There are 3 nested groupings, the coarsest first. Each group lies inside one group of the grouping before and may be the whole of it. The rows also spread widely along 11 directions, which tell nothing about the answers.
Some rows, each with its group in each grouping after it:
[-15 -11  11  20   8 -11 -11  -2 -14   6   4  19   6 -19  20   4  -1   8
  -4   4  18   0  19   0   7   8  23   0  -4   2 -17  11  -9 -19  -7 -13]
res lumas tadi
[-18 -14  13 -24 -25  26  16   6  22  10  -7   4  -1  19  -7  17   8 -15
   4  18  31   1 -16  29  10  -9  13  14  14   3  -2   1   2 -20 -17  -6]
kopi vigiv pel
[ -3  -9  -3 -18  -5  -2 -19   4  -1 -14   8  -3  -2  14  -2   0   6  -3
 -10   6  -8 -14 -11   3   1   3   1   7   5  -5  14  -8   2  -9 -15   5]
katal Buni fon
[-31   6  13  12 -21   6  -3   7 -15  11 -17  40 -22  -4   0   0 -24  -3
  15   1  -9  -2   8  -1  12  -3  30  21  24   3  19  13 -18 -28  -6  -4]
res lumas Menob
[-21  -8  10  12 -10  11  14   0   3  16  -6  27 -10   3   5  22 -16  -7
  18  12  38   4  32  19   6   0  34  25   2  10   2   1 -12  -9   0   4]
kopi mezu miku
[ -9  -8  10 -18   5 -19 -19  -6 -25  -3  10  10  36  -3   1 -13  -9  -5
  -7  -9  -5   3   8  16  11  21  -4  -7   0  -2  21  -6   3 -11  -9   1]
kopi vigiv goned
[-23   6  20 -15   8  -5  28 -21 -23  24   6   9  60 -21  -2  -5 -20 -14
  -6  -5  10  37   6  26  18  16  -8   2   6  22  18 -16  -8 -11   4  -7]
kopi vigiv ter
[ 10 -17 -13  -5 -12   6 -10   8  14 -26   0  -4 -15  20  -7  22   6  -1
   2  17  13 -18   5  12   6   1  10  15  -5   3  10 -10  19 -13  -8   5]
katal zagu ludiz
[-13 -26  14 -18  11 -13 -27 -19   0   7  21  11  26  -7  18   6   8   7
 -10   7  40  -2 -10   3  21   4  -2  12 -10   9   0  -4  11 -16  -5  -9]
katal Buni kov
[-24   0   3  -9  -9  15  16 -17  -7 -11  -9   1  24 -35   0 -12 -48 -26
  11 -27 -14  35  33  11   7  12   0 -38  -7  -6  32 -11 -16  14 -11  -2]
kopi mezu nibo
[-19 -10  -9 -16   3 -12 -12 -26  -1  14  18   4  -7 -32   8   7 -12  11
  -8   3  20  -4  -8 -35   8   4   1  29 -19  30  20 -21  12  -4   7  -5]
katal zagu pedub
[-14 -21   3  -1 -10  24   0  -4  16  -4 -23  18 -10   8   5   8  -1 -12
  13   0  18   4   4  10   7  -3   9  12  20 -11  23  11 -13 -15   4   5]
katal Rol debu
[-15 -16  -4 -17  -2   2   0 -13   2   5  -4   1  -2 -23   6   4   2   1
   5   0  25  -5   8 -12  -5  14  11   7  -8  15  -1   0   9  -2   5  -3]
res teg Gubez
[-21 -15   5 -50  -4   5  13  12   5   2   1 -19  30   2  -8   0  -5 -22
   2  -6  17   5  32  32 -18  12  -2  -5  -9   5  11 -11 -22  27 -13  21]
katal zagu ziso
[ -3  -9  -1  11   1  19   6 -12   2 -23  -7  -4 -11 -10  11   5   3  -3
 -13  -1  -9   9   8 -12  -1   0   6 -12   5 -10   6  -2  -8  -7  -5 -11]
res fuved kidek
[-14  21  14 -39  13   6  31   0 -15   3  24 -35  19  12  -5  -2  16  -4
 -51   8 -41  19 -20 -12 -18  -3 -18  17  21  13  17 -30 -43  17 -17   9]
res lumas lodal
[-24  -7  19 -11   2  10  -7   2   7  11  12  15 -12  22  15  16   3  -3
 -13  15  14  -2   5   3   1 -20  12  34  14  -2  13  -6 -36  -2 -14   5]
katal Buni pilo
[  2 -16  -3 -12   3  26  34 -13  17   3 -12 -10  10  15   2  21  21  -7
  -5  10  38  13  12  13  -9   3   4  22   8   8   2  -7 -11   2   9  11]
kopi lufe Nusi
[ -2 -18 -14 -10  -7   8 -10 -17   2  -5 -14  11 -22   1   2  -3   7   4
   0  -7   6 -15  -1 -25 -11   9   9  26   7  -6  29   2  -4  -4  13  15]
kopi seva Kele
[ -1   0  -8  30  -3  12  19 -25 -16 -16 -32  14  25 -27  -1 -11 -24 -14
  11 -21 -18  33  16   6  15  20  -2 -25  15  -9  29   2  -1 -23  12  -8]
kopi lufe rozug
[-36  -2  10 -23 -10 -17 -22 -23  -5  30  35   6  -3 -47  12   0 -25  14
 -12   8  22  -4 -34 -31  20  -2  13  14 -27  30  -2 -18  22 -21 -19 -31]
kopi seva Div
[ -5  -6   0 -14 -11  33  29 -15  12 -10 -20  -5  -5   8  -4   6  20  -9
 -13   1  -4  13 -24 -11  -3  -5  -5  15  31   0  23  -5 -11  -9   7   0]
res las piz
[-32   2   2   6 -22 -12 -10   3 -18  17  -5  24 -24 -28   3  -5 -21   4
  14   2  -1 -14   0 -16   2   9  34   9   1  12   0   8   4 -23  -8 -15]
res las Pev
[  1  -5 -11   7  11  -7  -3  -2 -25 -10 -14  18  -1  15   0  -8  -5  -3
   1 -11 -16  -4  45  -2 -17  23   9  21  14 -11  38   0 -27   7  16  31]
kopi vigiv goned
[  5 -12  20 -22  28  11   6 -31 -10   3   7   8  43  33  12   1  32   3
 -39   1   2  24 -20  -3   7  -2 -27  41  34  -5  44 -14 -34  -6  21  17]
kopi seva Kele
[-26  -9  16  12   4   0   6 -11  -3  22   3  28  13 -14  14  14 -17  -4
  12  10  38  15  21  16  18  -2  20  22  -1  15   4  -1 -11 -15   2  -6]
katal Buni fon
[-20   5   5   8 -21   0   8  10  -4  14  -4  13  -7  -3  -9  13 -17  -6
  10  16   6  -2  -9  12  14   0  22  16   8  16   3  -2   6 -31  -8 -12]
katal zagu ludiz
[ 19 -20  -6  52  -2  11 -15  25  -2 -34 -29  16 -18  40  11  11  22  -7
   5   5  -4 -23  38  25 -13  12  34 -15  21 -49 -16  32 -21 -24 -12  12]
kopi mezu miku
[ -6   1   9   5   0  10  12  17  -3 -18  -2 -21  25   2   2   1  -3 -20
 -17   1 -24  15  10  24  -4   3  -1 -32   7 -18  -6  -3 -25  -5 -27  -7]
katal zagu ludiz
[-15  -1   5  15  -5   5   5  11 -13  -4 -11  17 -10   7   5   3  -2  -5
   3   1  -7  -4  30   5 -10   6  25  10  17  -9   5   9 -27  -7  -3   8]
res las piz
[-16 -10   9 -27 -12   9   3  13  10   6   3  -2   4  22  -3  13   8  -9
  -6  14  15  -7  -6  17   1  -6   7  20  11   4   5  -3 -13  -9 -14   5]
katal zagu ziso
[  6 -12  16 -38   9  17  11  -7   0  -7   3 -11  41  46  -3   4  36 -11
 -32   4   0  10 -25  22   2   2 -21  13  34 -11  20  -6 -22  -9  -4  15]
kopi mezu nibo
[  0  12  -3 -14   5 -16  20   5  -9   1  41 -31   9   4  -8  23  -2   2
 -26  27   2  -2  10  11  -6   9  10  15 -24  30 -12 -40   8   8 -22   2]
kopi mezu miku
[-24 -39  12 -43  -2 -18 -39 -29 -10  20 -10  34  54 -27   3 -22  -6  -2
  20 -23  48  -3 -19   6  27  25 -10  -1   1  10  24  17  27 -28  15  -5]
katal zagu ludiz
[-25   1  16 -20  23  -3   2  -7 -15  12  15  -7  26  -5  14  -9  -5  -7
 -27  -7 -16  19  13  -6 -11   2 -10   8  10  -3  21 -13 -49  15  -5  12]
katal Rol debu
[ -5 -23  -2 -10 -10  10  -6 -29  10 -14  -5  10  -1 -25   4   8  -2   3
   7   0  30   5 -12  -8  25   7   2  -2  -8  14  12  -5  36 -24   6 -20]
res fuved kidek
[-20 -25  13  -3   2 -16 -47   9   6  -4  28  -7   4 -24  31   0   5   4
 -15   8  25 -23  -2   0   2   1  20 -35 -29 -17 -46  12   5 -14 -45 -26]
katal Buni kov
[-26   0   0  -6 -11 -19 -13   6 -12  20  14  15 -14 -12  -1  10 -23   5
   8  13  13 -16  11  -4   4   6  26  31 -12  26   6  -9   3 -13  -7   0]
katal zagu ludiz

New rows. What belongs after each?
[  7 -27  -1  -9  25   3   2 -17   2 -15   3 -17  30 -16  16   0  28   4
 -21  -5  24   9  15  -3 -10  18  -7 -14 -11  -1 -13  -1  -5   8   2   1]
res lumas tadi
[ 14 -40  -2 -38  -1  19   9 -23  17 -25 -15  -7  43   8  -4   6  32  -9
   3  -5  47   9   0  28   8  18 -17  -5   5   2  15  -2  25  -2  14   7]
res las piz
[  5 -23  -8  -9  -8   6   7 -11   1  -7 -25  11  26   5 -14   5   7 -10
  16  -2  25   3  -3  24  13  19  -3   9  13   7  24   4  20 -23  18   7]
katal zagu ludiz
[  4 -26 -12  27  10   9  -1 -30   2  -5 -28  28   4 -12  11   4   5  -1
  17  -8  31   7  20  -8   7  15   8  17   9  -3  22  11   0 -16  32   9]
katal Buni fon
[-17 -27   9 -37   6  12  -3 -22  11  -1   0 -10  38 -20  11  -6   4 -13
 -11 -14  22  17  -5   2   5   4 -20 -17  -3  -4  14  -3  -8   5  -6  -4]
katal zagu pedub
[ -8 -12   7  10 -14   9 -14  -2  -5 -18 -12  48 -25  24   3  19 -18   1
  22   9  11  -2  30  14  23  -7  23  38  17   1  45  -3  -1 -19   9   7]
res las Pev
[ -3 -12   6  12  16 -28 -40  -2 -30  -2  14  16  19  -4  18 -12   5  10
 -19  -4  -5 -15   8  -6   4  20   9  -6  -1 -15  -4  10  -3 -22 -11  -6]
kopi vigiv goned
[-15  -5  -9  -7   7 -31 -21  -7 -26  12  13   2  -5 -36   7 -13   1  18
 -11  -3   0 -20   3 -34 -12  25  17   7 -16  19  -9   1   7  -6  -2  -3]
res lumas tadi
[  2 -17  -3   3   6 -26 -38  -5 -15  -8  15  10  12  -6   7  -1   3  12
 -10   5   6 -18  -9  -7  15  16   4   4  -8   4   2   0  21 -28  -6  -9]
katal zagu ludiz
[-19  -8   7 -14 -11  27  14  15  16   4 -14  -3 -12  23   3  11  10 -14
  -7   5   2  -1   4   7 -15 -12  10  16  22 -12  10   5 -40   2 -10  12]
katal zagu ziso
[ -8   2   5  33   6 -30 -28   1 -33   9   6  18  14 -15  11 -10   0  10
 -17   3 -21 -11 -21 -15  13  16  13  -2  12  -4  -9  14  -1 -48  -6 -19]
katal zagu ludiz
[-35  -6  14 -26   3  43  25 -17  25  20 -10  15 -28  23  15  16   1 -13
 -11   1  12  19  11 -20 -15 -34   1  60  32  -1  50 -11 -70  27  11  27]
katal Buni pilo
[-10  10  11  11   6 -19  -7  24 -36  -9   8   6  10  10   2  -6  -4  -1
 -15   4 -34  -5  25  14  -7  14  16  -3  11  -8  -1   2 -28  -9 -19   5]
res lumas tadi
[-13  -7  20 -16  24   7  11 -22 -14  17   4 -13  48  -7  19 -19  25  -5
 -42 -11  -8  23 -21 -13 -13   8 -17  -3  20 -14   4   1 -44  -2  -1   1]
kopi seva Kele
[-21  12  12  19  13  10  39 -20 -19   1  -2   9  26 -31  11   3 -31 -13
  -3  -9  -8  46  45   6   4   6   3  -1   4  11  26 -19 -34  10   9  -1]
res las piz
[-22   4  -2   3   7 -14 -11  14 -18   7   9  -3 -12  -8   8  -6 -10  -1
 -10   0 -20 -12  28 -11 -23  12  19   7  -3  -4   3  -2 -33   7 -12  12]
katal Rol debu
[ -1  -6 -10   8  -4  14  19 -14   0  -6 -18  -6   8 -14  -2  -2   1 -11
  -2  -8  -3  11  -1  -6  -6  16   5 -11   9  -6   7   1  -3  -9   4  -1]
kopi mezu miku
[ 12 -16 -12 -15  24  13  14  -2   8 -13  -3 -24   5  27   4   8  36  -4
 -26   5   1  -2  17  -5 -30   9 -10  23  14  -9  16 -10 -33  21  13  32]
katal Rol debu
[  9 -15  -9  -3   4 -20 -14 -14 -24  -3  -7   9  20  -2  -4 -10  30  12
  -8  -2   5 -17 -23 -14   1  31   2  12  14   7   3  10  23 -31  17   0]
res las piz
[ -4 -19 -12 -12  -6  -9  -9  -5  -5  -2 -11  -5  20 -17  -8  -9   5  -5
   4  -6  12 -11  -8   0  -2  25   3  -9  -3   5   2   6  19 -16   2   0]
katal zagu ludiz
[-32   6  -7  -2 -20  -9   9   9  -5  18   0  -6  -9 -43  -9  -3 -33  -9
  17   1   1  -5  10   1  -5  17  27 -11 -17  19 -10  -3   9  -8 -17 -11]
katal Rol debu
[ 13 -26  -2 -22  -1  17  -2 -15  17 -15  -2   2 -15  34  -1  22  43  11
 -16  19  28 -15 -26  -8   6  -5  -1  40  19   6  14  -4  15 -20  13   4]
res fuved kidek
[-20   3  17  15  13  12  11  -3  -7   2  13  -8   8 -16  23   3 -14  -7
 -25  -1  -9  21  28  -3 -10  -6  10 -10  -5 -16  -3 -10 -46  10 -21  -6]
kopi seva Div
[  9  -9 -13  37   8 -24 -28  -8 -28 -12  -2   6  14 -25  13 -12   0   9
  -7  -6  -8 -10   6 -10   3  31  15 -29  -9 -13 -19  14  19 -34  -7 -17]
kopi lufe Nusi
[  6 -12   3 -32   8  -1   8 -14   4 -10  17 -14  38  14  -9  13  12  -4
 -16  13  15  12 -18  25  18   9 -21  15   3  18  24 -27  17 -11   3   3]
katal Rol debu
[-12   8  14  -5  -4  11  16 -11  -5   7   6 -10  24  -7   4   0   2  -7
 -25   6 -11  22 -37   2  14  -2  -5  -9  17   2  -3  -9  -5 -29 -19 -25]
kopi lufe Nusi
[-21  -7  -5 -16  -1 -10  10 -25 -14  21 -11  16  24 -29  -9  -6 -21  -5
  14 -11  16  13   3  -7   9  20  -1  22   2  29  36  -9   5  -8  25   6]
katal zagu ludiz
[-23   0  16  -5 -32  30   1  25  20  -1  -6   7 -37  32   4  20   2 -10
  -6  22  -3 -12 -14  13   3 -27  28  13  24 -17  -7   6 -24 -24 -38 -11]
kopi lufe rozug
[-26 -25  15 -62  -3   8   2  -6   5  17  -1 -14  32  -6   5 -14  30  -8
 -16  -9  26  -6 -21   0 -19  11  -5  -4  11   1  -9   9 -15   7 -10   4]
res las piz
[  2   6  -2  18  13 -14  17 -10 -37   5 -19   6  52  -8 -11 -17   2  -8
  -9 -11 -26  19  -7   8   3  31 -10  -3  28   3  21   4  -9 -29  20   3]
katal zagu ludiz
[ 17 -14  -5   2   0  11  -1  -9   7 -41   2  -3   0  13   1  22   5  -2
  -4  12   5   6  12  13  18   2  -3   3  -1   0  19 -16  21 -12   0  -4]
res teg Gubez
[ -3  -3  13  10  10   3  12  -1 -19   0 -12  14  23  10   5  -1  17  -1
 -12   2  -3  11   3  11   3  10   5  11  27  -2   5   9 -22 -22   6   3]
res lumas tadi
[  7 -35  -2 -36  -4   9 -21  11  16 -17  -7 -11  -6  29   4   8  46   1
  -8  10  27 -34  -9   6 -16   9   6   6   8 -13 -14  16   8  -7 -10   9]
res teg Gubez
[ -7  22 -15  14 -19   9  34  -5  -5  15  -6  -2 -35   7 -19  15   1   3
 -11  20 -21  -4 -36 -28  -3   1  21  43  24  24  14 -15   2 -28   6  -1]
kopi mezu miku
[ -6 -15  24  -7  -4   6 -42   8   3 -34  26  10 -10  26  25  12   8   4
 -29  13 -11  -9  -7   4  20 -22   2  -5   8 -26   7  -5 -11 -18 -38 -18]
res las piz
[  4  -3  -2  17  22   0  22 -15 -16   6 -11   9  25  10   4   4  15  -3
 -10   3   4  16  14   3  -4  14  -1  30  22   4  21  -4 -24  -8  25  18]
katal Buni fon
[  1  17  18  25  19  10  16 -14 -28 -24   3   8  39  13  12  -1 -20 -14
 -28  -6 -49  48  22  18  21  -3 -18  -8  27 -17  43 -23 -43 -10  -6  -2]
kopi lufe rozug
[ -5 -19   6  22 -15  23  -8  -4   2 -39 -27  20  -3 -11   7  -1 -19 -17
  18 -13  -4  14  29  19  18   3  12 -40  10 -28  16  14   2 -20 -10 -16]
res fuved kidek
[  3 -26  -5 -32 -10  25  16 -11  18  -1 -26  -1  12  24  -8   8  32  -9
   4   2  35  -4 -10  14  -7  11  -1  20  22   0  12   6   3 -10  12  17]
kopi lufe rozug
[-12 -16   3  -4  20 -29 -30   0 -37   5   2  30   2   8  12 -11   9  14
  -2  -9   6 -23  46 -10 -18  27  19  27   4  -3  14  12 -22   2  16  27]
res fuved kidek
[ -8 -14  -4 -46   8 -18  -9 -10  -1   3  28 -15  22  -6  -6   7   1   3
 -10   8  24  -7   2   7   0  16  -7  21 -20  30  15 -27  17   9  -2  11]
katal Rol debu
[-20   2   5   9 -17   4   8  -9  -1  19  -3  13  -9 -16   3  10 -12   1
   3  12  14   2 -16  -4  16  -1  21  14   5  15  -5   0   7 -34  -9 -21]
kopi lufe rozug
[ -3  -8   4  -7  -6  17   2  -7   8 -16  -5   7   1  23  -2  14   1  -9
  -3   9   2   8  -9  13  16  -8  -4  20  20  -2  32 -11  -3 -16  -1   4]
katal Buni kov
[-15 -14   3   5 -11  -5 -26  -7  -6   0   1  29 -28  -5   9   7  -1  13
   4  10  15 -19  -6 -18  14   1  24  20   3   7   4   8  15 -32  -1 -13]
res fuved kidek
[ 15  -3  -4  13  11   1  13  -6 -12 -13  -1   1  14  22  -2  14  12   0
 -15  11  -1   6  12  13   4  13   2  20  12   1  17 -11  -3 -14   7   8]
kopi vigiv goned
[-13  -8  10   5   7   7  -1 -12   4   4   7   7   5   0  14  11   3  -2
 -14  10  12   9  -7  -1  10  -9   4  13   8   0   5  -5 -14 -15  -7  -8]
katal Buni pilo
[-17 -35  19 -23   1  23 -18 -23  19 -18  -1  18  10  -8  26   7   0  -6
  -1 -11  37  14  16   3  16 -11  -4  -6   0 -12  20   1 -10   4  -6  -6]
res las piz
[ -5 -12   7 -22  -7 -18 -34   1 -12  -6  20  13   6  20  -2   4   2   6
  -9   9   7 -21 -12   9  14   9   9  15   1   4  11  -7  17 -21 -16   0]
kopi mezu miku
[  2 -16  11  12   8  11   2 -31  -4  -7 -10  11  40 -11  11  -4  10  -5
 -13  -8   7  25 -29   1  26  10 -12 -17  19 -11  10   6   5 -35   6 -20]
kopi mezu miku
[ -2   4   3  21  10 -13   5  -5 -25  12   0  13   5  -1   3   2  21  14
 -17  12  -3  -3 -14 -14   1  16  14  27  20  13  -6   6  -5 -33   9  -3]
res lumas lodal
[-34  13  11 -33 -11 -18  14  21 -27  12  19 -18  24 -21  -9 -10 -23 -13
  -2   1 -17   1  23  22 -16  19  16 -17 -12  18  -9 -15 -13  13 -31   0]
res las Pev
[ -4  -3  10   6   3  33  11 -29  15  -9   3  10 -11  13  15  21   3   0
 -28  14  -1  24 -27 -17  24 -26  -9  30  24  -2  35 -19 -13 -20   2 -13]
kopi vigiv ter
[-27   4  20  -6  -8 -28 -16  13 -42   6   6  22  36 -15  -2 -17 -24  -6
   9  -7 -13   1  16  28  12  23  16 -19   3   3   3   6  -1 -24 -18 -10]
res las Pev
[ -5 -18   3   6 -18  18 -21  14  25 -24   9   1 -40  18  13  25  -1  -2
  -4  19  14 -21   7   6   5 -16  30  -5 -10 -19 -14   0   2 -11 -37 -11]
kopi mezu miku
[-23 -18  13 -29  -7  13   1  19  23  22   9  -8 -14  27   9  21  32  -4
 -12  25  39 -23  -8  11 -20 -13  22  27   7  -1 -27   7 -25   0 -24   6]
katal Buni pilo
[ -5  -1   2 -21  20 -22   7  -2 -22   5  19 -33  57 -17   0 -16  15  -7
 -28  -3  -9   7  -6  10 -15  27 -12 -23  -7   5 -15 -11  -8   3 -15   1]
katal Buni fon
[-15 -12   0  -9 -13  -6 -14  -3 -14   1 -15  28  -7  -7  -5  -7  -6   3
  15  -6   7 -11   4  -2   6  17  17  12  12   6  18  11   8 -20   5   4]
res lumas lodal
[-19  -5   0   1   7 -17 -32 -11 -19   3   7  24  -7 -13  11  -9 -18   7
  -3  -7 -13  -7   6 -23   6   9   6  19   4   2  32  -3 -10 -11   4   4]
katal Rol debu
[-13 -13  -3   6  -8  -7  -3   6  -7   1 -11  20   7 -10  -3   8 -25  -9
  27  -1  23  -2  43  24   5  17  22   4 -10   8  11   2   4  -7   2   7]
katal zagu ludiz
[-22   4  22  10   5 -22  16  15 -30  42   9  15  32   0   2   6  -2  -1
   2  16  26  -1  27  33  -5  21  34  22   0  15 -26   5 -20 -19  -6   6]
kopi seva Kele
[-27  24  10  14 -14  18  36  13 -10   2 -10  -3 -14 -12  -3   1 -22 -14
  -7   3 -37  22  12   0  -8  -5  19  -5  20  -1   7  -5 -38  -3 -20  -7]
res lumas lodal
[ -4 -12   1 -14  14   7   4 -21  -3  -7   6 -18  12 -16  13  -6  24   4
 -31  -3  -2   5 -17 -26  -8   8  -9  -7   4   0  -3  -4  -6  -4   0  -8]
res fuved kidek
[-19  20   1 -11 -17 -16  18  12 -16  19  24 -28   7 -24 -13   1 -16  -2
 -12  18 -12  -4 -14   6  -5  14  21  -5 -19  25 -22 -22  12 -13 -31 -17]
kopi seva Kele
[ -4 -11   6  -8 -12  -2 -13  29   7 -17  15  -8  -5  24  -2  22  -4  -7
  -2  22  11 -18  24  35   1  -3  19  -1 -13  -4 -10  -9   0  -3 -34   2]
katal zagu ludiz
[-27   4   4 -12  -3  -4   6  -5 -25   0  -7   7  14 -24   1 -18 -22 -11
   2 -20 -20  11  27  -5 -11  17   7  -9   6   1  22  -2 -24  10  -3   7]
res las piz
[ -6 -27  19 -26  13  21   2 -17  13  -6   4   5  31  21  15  11  16 -10
 -17   2  32  19  10  23  10  -5 -13  12   9 -10  19  -8 -20   3  -2   7]
kopi vigiv pel
[-17  -4  16  -8  29  -5   8 -21  -6  21  26   9  21   4  19  17   6   6
 -23  11  25  17  14  -3   3  -6  -2  44   3  19  16 -22 -31   6   9   9]
katal Buni pilo
[ -2 -30  -1   1  -2  32  16 -32   4 -10 -57  42  13   0  -1  -4   6 -12
  27 -23  27  22  18   3   9  13  -3  19  37  -7  51  21 -11 -12  43  20]
res lumas Menob
[-23   4   0 -21   3  -3  15 -12 -15  26   3  -9  12 -19   0 -13   1  -2
 -19  -8  -8   3 -11 -24 -20  16   6   8   7  10   4  -3 -22   2   0   6]
kopi mezu nibo
[ 14 -43  -7  -5  -6  32   0 -31  35 -14 -20   7  -3   4  10  20  28   2
   5   6  59   0 -12   0  12   0   2  16   1  -6  10   5  23 -17  16  -2]
kopi seva Kele
[-35  24  10  26 -10  -5  14  -7 -30  29  -3  35 -12 -20   2  -1 -45  -3
   9   0 -21  16  18 -10   9   2  29  31  12  12  31  -8 -28 -18   4  -2]
kopi seva Kele
[-16 -10  18 -25  -1   0   0  19 -11   5  -7   2  34  29  -3  -6  15 -18
  -4   0   2  -3   6  37 -10  10   3   0  25 -15   3  12 -30  -6 -13  17]
katal Buni kov
[-29 -12  18 -30  13 -18 -11 -11 -35  20  -4  28  41 -12   5 -24  -5  -2
   1 -21   6   9  20   4  -2  23   0  12  15   7  27  10 -28   1  11  16]
res lumas tadi
[-49  -5  18 -51   0  -6  -7   3 -13  35  14   2 -10 -12  11 -14   0   1
 -14  -8   4 -15  10 -25 -31   3  16  22   4  10   2   2 -42  20 -12  12]
res fuved kidek
[-24 -15  23 -20  -2  20  12   3  17  20   0  -1  14  12   9  12  19 -10
 -12  14  29   7 -20  18   4 -11   5  15  20  -1  -8   6 -23 -17 -11  -4]
katal Rol debu
[-12  -2 -11  10   2  -9  -6 -22 -12  -2   1   6   4 -40   3  -3 -29   1
   1  -9  -6  10   7 -23  12  12   2   0 -11  15  27 -14   8 -10   8  -8]
katal zagu ludiz
[-17 -10  10   2   0  13 -13 -28 -14 -14 -19  38  19  -7   8 -16 -28 -14
   5 -25 -16  28   9   0  27   4 -13  -3  24 -18  62   0 -17 -15   9  -1]
kopi vigiv pel
[  3 -19 -14   3  -8   3   5 -10  16 -16   2   5  -5 -10  -5  30 -19  -3
  24  15  43   3  30  25  21   9  14  15 -25  24  14 -20  34  -6   6   1]
katal Rol debu
[-11  -1  -4  32   9 -11 -24  -8 -18  -7  12  25 -24 -11  20   6 -25   9
  -4   3  -9  -3  36 -20   7   3  22  16 -11  -5  18  -8 -13  -8  -5  -2]
kopi vigiv pel
[-19 -13   8 -27   2  -7   1 -12  -3  20   9  11  22  -4  -1   8  -5  -1
   0   6  32   3   1   6  10   7   2  31  -2  25  18 -11   2  -7   8   5]
katal zagu ludiz
[  1 -27   8   8  16  15 -11 -28  11  -2  -6  22  10  12  22  13  23   4
 -13   5  33   8 -12  -6  17  -8  -5  25  19  -7  17   4 -10 -23  14  -3]
katal Buni pilo
[ -7 -21   1 -31 -16   6 -29   4   1 -14 -10   0   0  17  -1 -14  17  -8
  -8 -10  -9 -24 -25  -4  -7  10   3 -15  19 -26   8  16  -2 -14 -19   4]
kopi mezu miku
[ -7 -29 -23 -36  -8 -14 -31 -28  -6 -12 -12  14  -5 -38  -7 -18  -8   9
  19 -23  21 -19   8 -30   0  32   2   5 -18  17  31   0  39   2  16   9]
res lumas Menob
[-13 -19   7 -28   3 -21 -16  -4 -15  -7  14  -3  36 -32   2  -9 -10  -1
   3  -8  21   2  20  17   7  28   5 -28 -26  12  -8  -4  21   0 -17  -7]
res lumas lodal
[-20   8  -3 -26 -20  13   0   7   4   1   8  -6 -37  13  -6   6  -5  -3
 -18  11 -22 -14 -17 -20 -11 -11  11  26  12   2  21 -15 -14   0 -20   3]
kopi vigiv ter
[ -4 -15   2  23   4   3 -10 -10  -1 -10  -7  23  -2   2  13  11  -5  -2
   5   2  15   3  20   7  12   0  12   9   6  -7  15   3  -7 -17   3   0]
katal Buni pilo
